The rows are grouped in 3 different ways at once. Each group adds its own fixed numbers to the row, and there is some noise. The rows also spread widely along 11 directions, which tell nothing about the answers.
Some rows, each with its group in each grouping after it:
[ -7 -17   4  -1  11  14  -2   3 -21 -29   2  20   6   8  14  -7  15   3
  10 -14 -18  -4   4   4   9 -35 -11  -1  -5  19  -4 -26  -3   0]  A zub zum
[-17 -13   4  -5 -18 -11  10  17  -5   5  -8 -12  28  25  -1 -23  39   9
  -7   5 -35  11  -2  15  10 -12 -24  13  23  -6   2  -2 -22 -19]  P kogur Lukid
[ -9   8 -14 -15  -6  -7  -5  10 -12   0  22  -2  29 -23 -31  -8  19  17
   5   7 -16   8  19   0  22   5  23  -1  -4  -5  16  -1  -6 -38]  V vifu Zeli
[  8 -18  -2  15   3  -4   5  -2  10  -3 -19   7  -3 -19   5  -7   2 -11
   3   3  10   8  23   2   9   4  -4  23 -15  -3  -5  -6  12 -13]  A gimo musor
[-17 -23  -4  -4  18  31 -24   9   0 -18  15  27   8  16  16   2   0  20
  -6 -23 -15  -2 -14  32  -3 -34   4 -25  -8  -4   9 -17  -9 -14]  P kogur sor
[-10  40  -7 -11   8 -11  -2 -10 -53 -37  35 -10  16  -1 -41  15  -1  -4
  13 -31 -20   5  -8 -40  -1   4   8 -13  -3   8  17 -23   4  26]  Z vifu zum
[ 30   1  11   8 -16   7  -1   0  -5  -3 -10  15   2   6  -7  -2 -39  -6
 -24   1  14  -9  -7  21   9  12  12   8 -34 -22   4   7 -14  -3]  V dud musor
[  5  -8   8  -7   7  23 -23   4   6  -3  19   2  12   3 -16  15 -18   9
  -6 -10   3 -16 -32  31  10  14  11 -18 -18 -19  -6  -7 -27  21]  Z tuku Lukid
[-22   0 -10   3   5  -1  -7 -12 -17 -18   9   2   0  37  16  -1   5  -2
 -16 -21 -20  14 -16  -5 -21 -30 -14   2  27  -7  14 -12   6  15]  P gimo Zeli
[  6   6  12 -25 -26  36  -4   0 -30  -2  11  -1  13  39 -16   2   3  10
 -37  26 -10 -33 -22  14  -1   1   4  25  30  -7 -11  -6 -25  32]  V dud sor
[ 10  -6  13   5   2  -9  -4  -6 -12 -14 -15   5   0   1 -10  -6  -6 -16
   4 -10  -9  17 -10   6   5 -15  -6  -3 -32  -2   8   6   1 -12]  Z zub Zeli
[ -5 -13 -12   4  11   3  22   0  13  -4  26 -13 -31  -4  -1   7  22  11
  10   4  14  17  12  -3 -18   7  20  -5  46   2   2 -12  -8   5]  Z tuku sor
[-29   0  -9 -11   2   1 -14   2  -2  -4  22   4  19  -7  -7   3  13  19
   4  -3 -17  -3   0   6  -3 -11   0 -27   2   8  11  -3   3  -5]  A kogur Lukid
[ 11 -14   3   7   2  11  11   1  20   3 -17 -10 -12  -4 -16   5  17 -15
   1  15  10  27   2   8  -1  11   7  24  18 -21  -1   9  -3 -11]  A gimo Zeli
[-25  -6  -7 -22  11  30 -30  -2 -17  -7  37  13  27  -3  -2   4  12  28
   0   0 -10 -34  -5  16   8 -10  10  -9   7  11  -6 -24  -9  11]  V tuku Lukid
[  4   4   6  -3  -8 -26  -2 -17 -14   1 -22  14  -2  -3  10 -17 -14 -13
  -4   5 -14  15   9   2 -12 -35  -5   2 -39   9  23  21  30 -26]  P vifu Zeli
[  8  19  13 -12 -21   5   6  -7 -32  -8  -7   2   1  25 -20   0  -5 -11
 -18   6 -17   0 -10   0  -9  -8  -1  12  -1  -4  14   5  -4  10]  P kogur zum
[ 13   7   6   4 -21  -2  20   0 -40 -23  -8   1   4  25   1  -9   2   8
  -9  -4  -6  -8  16 -14   2   0  -5  24  18   4  -5 -32 -10  17]  A kogur sor
[ 10   5   8   2  -3  -5   7  -4  -6  -1  -5  -7  -5   0 -22   5   6  -4
   2   8   0   9  -4   3  -6  15   4   5   0  -5   1   4  -5   0]  V kogur sor
[ -8  19 -13   3   8 -39   2 -28   3  11   7 -17 -16 -43 -18  11  -3  -9
  25  13  24   3  18 -23 -21  28   8 -11 -14  18   3  19  40  14]  V dud Zeli
[  7  -1  19  -3 -24  -2  -4   4 -20  -1  -7   6  11  37  -9 -11 -15   2
 -21   8 -21  -3 -40  24  -1 -10  -8  -7 -12 -11   8  15 -22  -1]  V dud Zeli
[ -8  -8 -18  -4 -16  13   5  20  -7  -8  19  -7  37   4  -4 -11  28  23
 -15   0  -8 -17  26  -1  34  18   0  27  45 -16 -11 -35 -29  -1]  A gimo Lukid
[ 11 -23   2   2   6  17   1   3  35  16 -19 -20 -14   1 -12   4  21 -16
 -10  22  18  10 -11  25  -2  18  -3  36  22 -20 -24  15  -8  14]  Z dud Zeli
[-11   6  -7 -11  11   9  -2   1  -3  -8  23 -12   6 -15 -32  16  22   2
  10  -3   3   6  -3  -4  -6  16  14  -4  22  -6   0  -8  -4   9]  P dud Lukid
[  2   3  -2 -10  -6   2 -10 -11  13  13  -3   4  -3 -22  -6  13 -18  -5
  -8  18  17 -10   5   9  -8  11  12  -2 -24   0   3  17  26   8]  A dud sor
[  4   0   4   3  -5   5  25 -11  12   4   7 -15 -39  -1 -22  11  20  -8
   0  25  14  21   0   0 -26  16  17   9  36  -7   3  18  -1   9]  P gimo musor
[-23   4 -26  -2  17  -2 -28  11  11  -2  18 -14  49 -11 -22  11   5   2
 -11 -35 -14  17  -2  -3  27  16   3   1  -6 -39  15 -13  -3 -22]  V kogur sor
[  9  -9   4   0  -8  -4  14  -8  -6   5 -11  -2  -9  -4   0  -8   8  -1
  -1  24   9  -8  13   2  -6   0   0  22   3  12  -7   2   7   2]  V dud sor
[  4   7  -1  -3  -3  -9 -20 -22 -14  -3 -16  10  19  -9   2   1 -26 -15
 -13  -8   3 -15   8  -7   8   2  -7  19 -41  -9   4  -2  30   9]  P gimo sor
[-21 -16  -4  -3  16  19 -14  -5 -11 -16   8   8   7   3  -8   0  27   1
   7  -8 -12   4  -9   3  -1 -18  -6   3   6   5  -4 -16   1   1]  P gimo musor
[ 14   6   8   3   7  17   4 -16  -2 -14   7 -14 -32   7 -30  24  -6 -12
   4   6  20   5 -26  -1 -20  26  11   2  20 -11 -11   3  -7  46]  Z gimo Zeli

New rows, each followed by its group in each grouping:
[  6   7  -5   1   3  -7  -9  -4  -2   1  -5  -4  23 -29 -26   1   2  -6
   4  -4   6   5  24  -4  17  20   6  15 -19 -10   3  -5   6 -15]  V kogur Lukid
[  6  -5   3   6  -6   7  14  -9   0  -8  14  10 -30   1  10   4  -9  11
  -7   9  14  -6   6  14 -16  -3  14 -14  13   4   6   3  -2   8]  P gimo Lukid
[ -4  -6 -11  21  31 -20   2 -12  21 -11 -10  -3 -21 -12   4  10  -6 -28
  13 -32  14  44  -1 -11 -23  -8  -3  -5 -14 -12  13   2  28  -8]  P dud musor
[-14  -4 -13  13  24  -9 -11 -17   1 -13  -7  -1  -9   2  18   0   5  -5
  13 -19   7   7   9  -8 -18  -9 -16   8   9  10 -11 -14  21  18]  V kogur Zeli
[  2  13   4  -5  -9 -11   6 -12   4   7   3 -11 -20  -8 -34  10  -2  -5
  -1  15   4  23  -2   2 -20  12  17 -16  -4  -4  24  27   8  -9]  Z kogur Zeli
[ 28 -16  14 -11  -7  33  11  -5   0   2 -25   9 -16 -19 -42  -2  16 -24
 -13  40  13  20  16  13  -1  -8  25  48  -9  -2   9  16   5 -29]  Z dud musor
[-17   1   4 -24   7   0 -16 -22 -26   1  -1   5  13 -14 -19   1  20 -10
  12   8 -17   4   1 -12 -12 -23   0  11 -15  21  11  -1  32  -8]  P tuku sor
[  7 -22   3  15  -1   1  27  -5  21   0   4   1 -45  -4  16  -1  12  10
   8  21  23   3  14  16 -21   0   9  -7  29   7  -7   6  -5   7]  P gimo Lukid
[-21 -15 -24  -7   7   4 -14   6  25  13  15  -8  23 -19   4  -3  18  10
 -10   2   4  -8  22  12  12   4  -2   9  14  -5  -5  -5   6  -4]  Z dud Lukid
[  3 -15  13   0   7  11  13   6 -26 -28  10  16 -10   6  -4 -12  23   9
  20  -1 -16  17   2   6  -4 -37  11  -8   8  20  11 -15 -17 -25]  V vifu Lukid
[ -2 -12   9 -22  -6  22   6  -1   0   6   4   8 -10  -2 -11  -2  25   4
  -4  33  -9   4   5  19 -10 -20  20  11   9   7   7  12   1 -15]  P vifu sor
[ -4   7  11  -3  -9  -3   1  -1 -29 -19  -5   2  18  11  -8  -6  10   5
   4  -7 -18  -3  -1  -7   1 -11 -11   3   1  13  -1 -18  -5   9]  A kogur Lukid
[  3   6   6 -16  -2  33 -12  -3 -11  -9   9   3   7  20 -20  11  -1  -6
 -29   5  -5   0 -21  10  -9  -7  10  19  19 -16   7  -1 -10  11]  V dud Lukid
[ 21  11  24  -8 -27 -17  14 -10  -7  10  -7 -10 -10  -6 -24  -3  -7  -6
   3  30   1  -9  -7  11  -6  18   7  -6 -21   9  -5  26  -6  16]  Z vifu Lukid
[  0   5  -1 -12  -9   2 -13  -1 -33 -11   1  24  30  -9 -12 -10  -8   9
  -2  -8 -16 -19  18   6  19 -13   0  -2 -40  11  12 -14   6 -15]  P kogur zum
[-13   1  -2 -12   2  -8   2 -21   9   8  -7   1 -14 -20  11  -2  16  -9
   3  28   2   5  24  -6 -22 -21   2  13   4  25   3  15  37   2]  A vifu Lukid
[ 24 -20  26  12 -12   9  41  -9  -3  -7 -16   7 -51  -1 -16  -4  20  -9
  14  37  11  27   7   5 -23 -10  18   8  15  14   6  14  -6 -14]  A gimo musor
[  1  -7  22  -1  -5 -12  11  -9 -29 -13  -7   4 -10   0 -13  -7  15  -1
  32  10 -13 -11 -14   4  -4  -7 -16 -14 -22  32 -11  -2  -3  15]  P gimo zum
[-15   2  -8  -1  11 -11  -3  -6  12  -6   7  -1  -3   7  20   1   3  -6
  -6 -12  -7  17   1   2 -15 -21  -4  -2   8  -6  11   2  14  -2]  P vifu Lukid
[-17 -26   4   7  -3 -19   5   4  -5  -5 -12   3  -1  19   6 -22  26   5
   8  -3 -30  29  -7  16  -9 -41 -17 -16  -1  16  17   8  -7 -35]  Z kogur Zeli
[-27 -18 -20   9  19   0 -15  -2  20  -6  18  -8   2  20  21   7   2   5
  -9 -25  -5  11 -18   8  -8 -10 -14 -11  18 -17   4  -6   1  12]  Z gimo sor
[ -7 -14  -4   6 -11  -5  11   6  14   4   1   4 -18  19  13 -11   8  13
 -10   5  -8  16   2  26 -12 -16   3 -14  17  -8  13  11  -9 -20]  P kogur Zeli
[-21 -28  -6   3  11  -4  -2   0  25   5  -6  10  -8 -10  24  -7  16   2
   5   8  -2  14  11  15 -15 -32  -7  -9   1  15   6  10  20 -20]  A dud Lukid
[ 27   8   5   1 -20  -3  24 -11 -13  -9 -12  11 -24   1   3  -6 -13  -7
 -14  22  12  10  29  -5 -11 -10  23  21   5   0  15   6  12  -5]  A vifu Zeli
[-21  -5 -12   8  19  -4 -12  -9   9 -12  11  -9   1  11  21   6   6  -3
   2 -22   2  -3  -8  -3 -12   0 -20   2  21  -7 -14 -17   8  34]  P gimo Lukid
[-10  -7   0  -5 -14  -3   2  12  11   7  13  -7  11   3  -1  -8  14  26
   0   8  -5 -19   0  25   7  18  -4 -17  13  -2 -15  -1 -25  10]  P kogur Lukid
[ -8  -1   2   0  14  15 -22 -13   2  -9   3  -8   5  20  -2  18  -6 -13
  -9  -9   0  -5 -35   3  -9   8 -13  10   6 -17 -12  -5   3  38]  V gimo sor
[ 21 -11  -1   0   1   7  10   2 -12 -10  10  22  -9 -40 -18  -8   4  17
  22  14  11   3  38  11  15  -5  42  -7 -23  13  14  -4  -1 -45]  V vifu Zeli
[ 22 -12  36  -4   7  22   6  -5 -29 -29 -15  17 -14  15  -7  -6  12  -6
  20   5  -9  -7 -19  16  -8 -26  -3   9 -12  22 -20 -15 -14  22]  P vifu Lukid
[ 13   5  21  15  -9 -19  36   1  -4 -11  -9 -19 -31  23 -14  -1  14  -9
  10   2  -1  30 -15   0 -24   9  -4  -8  29  -6   2   5 -22  13]  P kogur Lukid
[ 32  -4  14  10  19   3  30  -4 -11 -28  -3 -11 -28 -26 -22   6  24  -9
  45   0  28   0  18 -15   0  29  12  20  16  13 -37 -30 -11  34]  P vifu Lukid
[-11  11  -3  -6  -8   5 -11  -8 -22 -13  13   6  13  25  -4   6 -13   0
 -23 -14 -16   0 -17  -2  -6 -10   2  -5   0 -16  21  -7   2   8]  P gimo sor
[  6 -18   1   3  11  10   0  14 -16 -23  16   8  11  -7 -29   6   9   7
  12 -20  -8  18 -12   8  14  -8  17 -20 -13  -5  16 -15 -20 -28]  Z dud sor
[ 16  10  16  -3  -9 -25   1  -7  -6   5 -17 -13  18 -21 -26  -4  -1 -15
  15  11  -2   3  -2  -2  12  24  -5  11 -33  -3 -11  14   0   3]  V vifu Lukid
[ -3  -7 -12 -10  -1  -3  11 -14  16  16   3   9 -26 -25   8  -1   7  -3
   1  28  13   6  37   7 -16 -14  22   6   1  13  19  17  27 -23]  P tuku zum
[ 11 -29  -6  10  19  23   7 -10  -5 -18 -18  14 -23  -2  15  -9  15 -11
   0   4  19  11  30  -1 -13 -31   2  41  19  15  -4 -18  17  -3]  Z dud Zeli
[  5  -4  14  -4 -12  -8   3   1 -13  -3  -4   2   5  12 -21  -2 -10  -8
 -11   0 -17  19 -25  12  -3 -17   5 -17 -27  -6  25  16  -7 -22]  Z dud sor
[-14  20  -9 -11 -10   7   0  -1  -2  -3  36 -16   1  10 -25  16   2  14
 -18   1  -3  -2  -9   4 -13  22  14 -20  32 -12   9   1 -17  22]  Z kogur Lukid
[ 10  33  15  -9 -17  -5  -3  -6 -18   0   1 -18   8   3 -48  19 -11  -4
  -1   8   1  -7 -27  -5  -3  44   7  -7  -6 -16  -6   9 -11  37]  A kogur Zeli
[  2   0  14   8   4 -11  10   6 -14 -21   5  -6  -2   5 -31   3   8  -1
  18 -20 -14  28 -23   2  -5  -2  -1 -30  -9   1  15  -2 -20 -10]  Z kogur Lukid
[ -9   0  -4 -10  -1  13 -13  -6 -43 -22  21  15  19  -3 -21  -3   8  17
   5  -2 -15 -10   1  -4   9 -13  12  -4  -4  10  12 -17  -5 -10]  V gimo Zeli
[ -6  13  -9 -15 -20  -9  19  -2  -9   6  16 -20   2  -1 -13  -9  28  13
  -3  27   0 -12  23  -5   0  23   9  18  40   0 -12  -4  -6  18]  P vifu Zeli
[ -4  -3 -19 -20   8  38 -29  13  -6  -4  16   0  51 -11 -37   9  16   2
 -25  -6  -8  -2   6   6  33  10  19  35   7 -32   5 -19 -11 -20]  V dud sor
[-11  10  -8  -3 -10  -5 -19   7  -5  -5  22   5  25  28   7  -3 -22  15
 -29 -17 -23   2 -24  19   4 -10   6 -21  -6 -27  22   6 -16  -7]  V vifu Zeli
[ 24   2  33   7 -10 -14   2 -15   0   1 -37   0 -12   6  -9   0 -17 -22
   7   4   6   4 -23  16 -12   5 -16   1 -42  -3 -10  20   2  19]  P kogur Lukid
[-28  16 -23  -3   0 -28 -15  -6  16  11  14 -13  21   4   4  13 -18  -7
 -23 -18 -10  23 -12  -7 -13   0  -3 -20  -8 -23  32  17  26  -7]  A dud sor
[  7 -27   5  19  20   6   3   8  34  -6 -22   4 -16  -4  17   3   8 -11
   9 -11  11  25   2  19  -4 -10  -6   5   2  -8  -7  -4  -3  -9]  A kogur Lukid
[ -8  10  -2 -12   0   5  -6  -4 -16  -5  12 -10  16 -19 -47   4  21   5
  11   3  -3  -1   5  -7   7  23   7   4  -1   5  -4 -10  -4   5]  Z kogur musor
[-13 -14 -13  -4  21  13 -19   8  12  -1   4  -4  17 -20 -18   2  26  10
  17  -9   2   0   5  13  15  12   0   5   2  -6 -17 -17  -1  -3]  P kogur Zeli
[ 20   2  16  -1 -13  21 -14 -18 -19 -11 -15  21   2  14   1   0 -26 -12
 -30  10   3 -17  -4  13   1 -15   3  26 -19  -7   4   2   4   9]  V gimo Lukid
[-12   0 -18 -10 -20 -13   6   0   1  13   4 -11  19 -22 -17  -9  24   8
  -5  27  -3   0  33  -7  13  17   9  17  17  -3  10   7  11 -21]  A gimo Zeli
[  2 -10   4 -13  -3  10  -2  -6  14  11   2   1  -6 -21 -18   5  12  -8
  -8  23   3   8   9  16   2  -2  18   3  -9  -1  10  22   9 -20]  Z zub sor
[ 14 -15  11   7   3 -18  10 -12 -10   0 -22   6  -8 -28  -5  -8   4  -5
  29  13  13  -5  16  -3   2   2  -2   5 -34  28 -13   0  17  -6]  V dud sor
[-10  -8  -4  -1 -16 -23   7   8 -14  -2  15  -7  23   8  15 -22   9  23
   5  -4 -14 -26   4   8  15   7 -12  -9  -4  13 -16 -17 -14  14]  Z vifu sor
[-13  10  -2   5 -13 -35  17  -9  -6   2  -7 -11  -4   7   4  -5   5  -3
   0   1  -8  15  10 -18 -18  -3 -10  -5   6   8  12   4  18   0]  A kogur sor
[-15  28  -2   0   4 -14  -6  -8 -28 -26  24   3   2  14  -9  17 -20   5
   9 -30 -11  -4 -18 -17 -13   2  -6 -38 -10   8  10 -16   6  37]  A kogur zum
[-14 -21  -7  -4  27  21 -16   3  37   7  -1  -4  -2 -19  -2  11  29   1
   6   5  10   6   2  24  -3   1  -2   8  14  -7 -16   0   4   0]  P kogur Lukid
[ 18  -8  19  11  -3  -1  20   7 -15 -15 -14  -3  -9  22 -10  -8  11  -6
  12  -1  -9   9 -15   9   1   2 -13   9   3  -1 -12  -8 -27   7]  V kogur zum
[  3  -9   7 -16   7  22   1   4 -14 -13  14  -3   5 -12 -38   3  32   7
  17  13 -10   2  -6   8  10   1  20   3   5  10  -8 -12 -16  -4]  Z vifu sor
[ 10 -32  10  14  14   2  22   2  24   2 -30  -7 -34  -3  -5  -9  39 -13
  20  16   6  41   9  14 -15 -12  -2  19  21   2  -6   9  -1 -26]  P kogur Zeli
[-14   4 -16 -23  13  27 -16 -14 -21 -11  27  10   8 -16 -25  13  11   3
 -11   2  -6   9  20 -10  -7 -22  32  11   7   5  32 -12  19 -21]  Z tuku sor
[  2   5  -5  -7   1  -7   2 -17 -38 -17  -8   6  10 -13 -15  -8   8 -17
   5  -1  -3  -5  28 -25   0 -17  -6  30 -14  27   6 -15  27   5]  Z dud zum
[  8  14  25  -4 -15 -26  13 -23 -24  -6 -12   5 -22   0 -16  -8 -10 -13
  12  20  -9  11  -8  -5 -25 -18   1 -14 -39  30  16  25  18   3]  Z vifu musor
[  4  -3  -9   2  12  20  -9  12 -10 -21  10   2  26   3 -16   6   6  -2
  -9 -24  -2   7  -5   3  20   2   6  20  12 -24   1 -26 -19  -6]  V dud Lukid
[ 28   8  18  -8 -12   8   8  -8 -28 -11 -18  -1   5   1 -24   5  -3 -16
   1  10   4   0  -2 -10   3  10  10  31  -8  -5  -6 -15   0  12]  A tuku sor
[ -5  -4  -8  -4  -7  11  -2   3  -1  -4   3  11   1  13   4  -1   0   4
 -23   4  -7  12   2  10  -9 -22  10   3  14  -7  21   3   3 -16]  A dud Zeli
[ -3  -1   0   7 -15 -28   0 -12   2   5   3   8  -4   5  20  -4 -30   8
  -8  -4   0  -8  -5  12  -7  -2  -2 -30 -29  -3  13  14  11   2]  P gimo sor
[  0 -17   8   1  19   9  -1   1  24   3   5  -8 -15 -19 -24  13  13  -9
  17   3  11  21 -21  18  -7   5   8 -17  -3  -1  -2  15  -4  -1]  Z dud Lukid
[-23   3  -2  -4  -1  -2  -9   8 -10 -10  23  -4  22  19   6   4  -1  16
  -3 -18 -15 -15 -27   8  -3   0 -15 -24  10  -2  -7 -15 -15  28]  A dud Lukid
[-13 -14  -2   0  -2  -3 -12   3  31  15   3   5  -6  17  22   2 -13  12
 -18  -1  -4   0 -22  38 -14  -9  -3 -31 -10 -16   8  20  -3  -5]  P kogur sor
[-49   2 -25   4  21 -19 -23 -10  18  -3  30  -3   8 -10   4  15   1   7
   9 -26  -9  18 -15  -7 -15  -7  -6 -46  -7  -2  20   2  24   0]  A gimo musor
[-14  -8 -10   3  17   7  -4  -1   4 -18  27  12 -14   5  19  10   0   8
  -4 -21  -4  12  -4   9 -14 -21  13 -31   6  -4  15  -7   3  -7]  P zub sor
[ 15 -15   8  -1  -8  10  15   2  -2  -1 -12  10 -17   9   5  -9   4  -4
  -6  17   6  -6   5  19  -5 -14  -2  16   3   6  -3   0  -5   2]  P dud zum
[ 21 -31  13   1   4  27  -4   4 -12 -14 -26   9  10   8   4 -12  11  -5
  -1   2   6 -20   0  19  17  -9 -13  40 -10   7 -33 -25 -10  16]  Z dud sor
[-15  -5   0   8  23  -2  -4  -1   6 -20  10  -8  -4  28  20   4   6  -7
   4 -30 -11  17 -27   4 -15 -20 -16  -6  21 -10  -8 -14  -6  26]  P vifu Lukid
[ -1  19   8 -12 -22 -12   9 -12 -20  -6   9   0  -3   0   0  -3  -5   7
  -3  19  -4 -19   9  -8 -12   1   5  -1   2  17  -4   1   7  27]  A vifu Lukid
[ -7 -10  -1   0  17   6  -8   7  10  -8  13   5   2 -34 -24  12  16  14
  30  -6   4   9   5  10   4   8  14 -29 -13   7   2  -5  -6 -16]  A kogur Lukid
[-39   7 -20  -6  35  -2 -25  -7  12  -8  21 -13  14  -8  -8  18  19  -6
  14 -24 -10  20 -18 -15 -10  -2  -7 -10   3  -4  -5 -11  21  21]  A vifu musor
[-30 -26 -20 -19  12  31  -1   8   1  -9  14   9   8  16  23 -12  50  13
 -17   7 -22   6  26   9  -1 -49   5  36  53   6   3 -24   4 -21]  P vifu sor
[  2  -5  11 -13   4  31  -9   0 -10  -9  15  -4   4   1 -40  18  17   3
   5   6  -4  -5 -29  11   3  16  14   0   8 -14 -10  -7 -19  19]  P gimo sor
[  0  -1   9  -5  -4  20  -5  -5  -3  -7   0   1  -9  36  17  13 -15   0
 -24   0   5 -21 -33  13 -21  -3 -10   7  21  -6 -18 -10  -6  55]  A dud sor
[  0  -3  14 -18   1  19  -9  -5  -9  -1  -6  -8  20 -15 -47   7  30 -11
   8  18  -9   4 -11   3  10  10   2  23   1  -4  -8   3  -3   2]  P gimo Lukid
[-19   5  -2   6  15 -30  20 -15 -13 -14   3 -16 -19   2   2  -5  31 -11
  28  -7  -8  24   6 -29 -27 -12 -14   2  22  24  -6 -12  20  20]  P vifu musor
[ 12 -11   9  -7  13  35 -11  -2   0 -11 -17   7  -6   5 -14   8  12 -16
  -5   2   2   2  -6  16   2  -8  -2  33   1  -9 -13  -9  -3  10]  P kogur zum
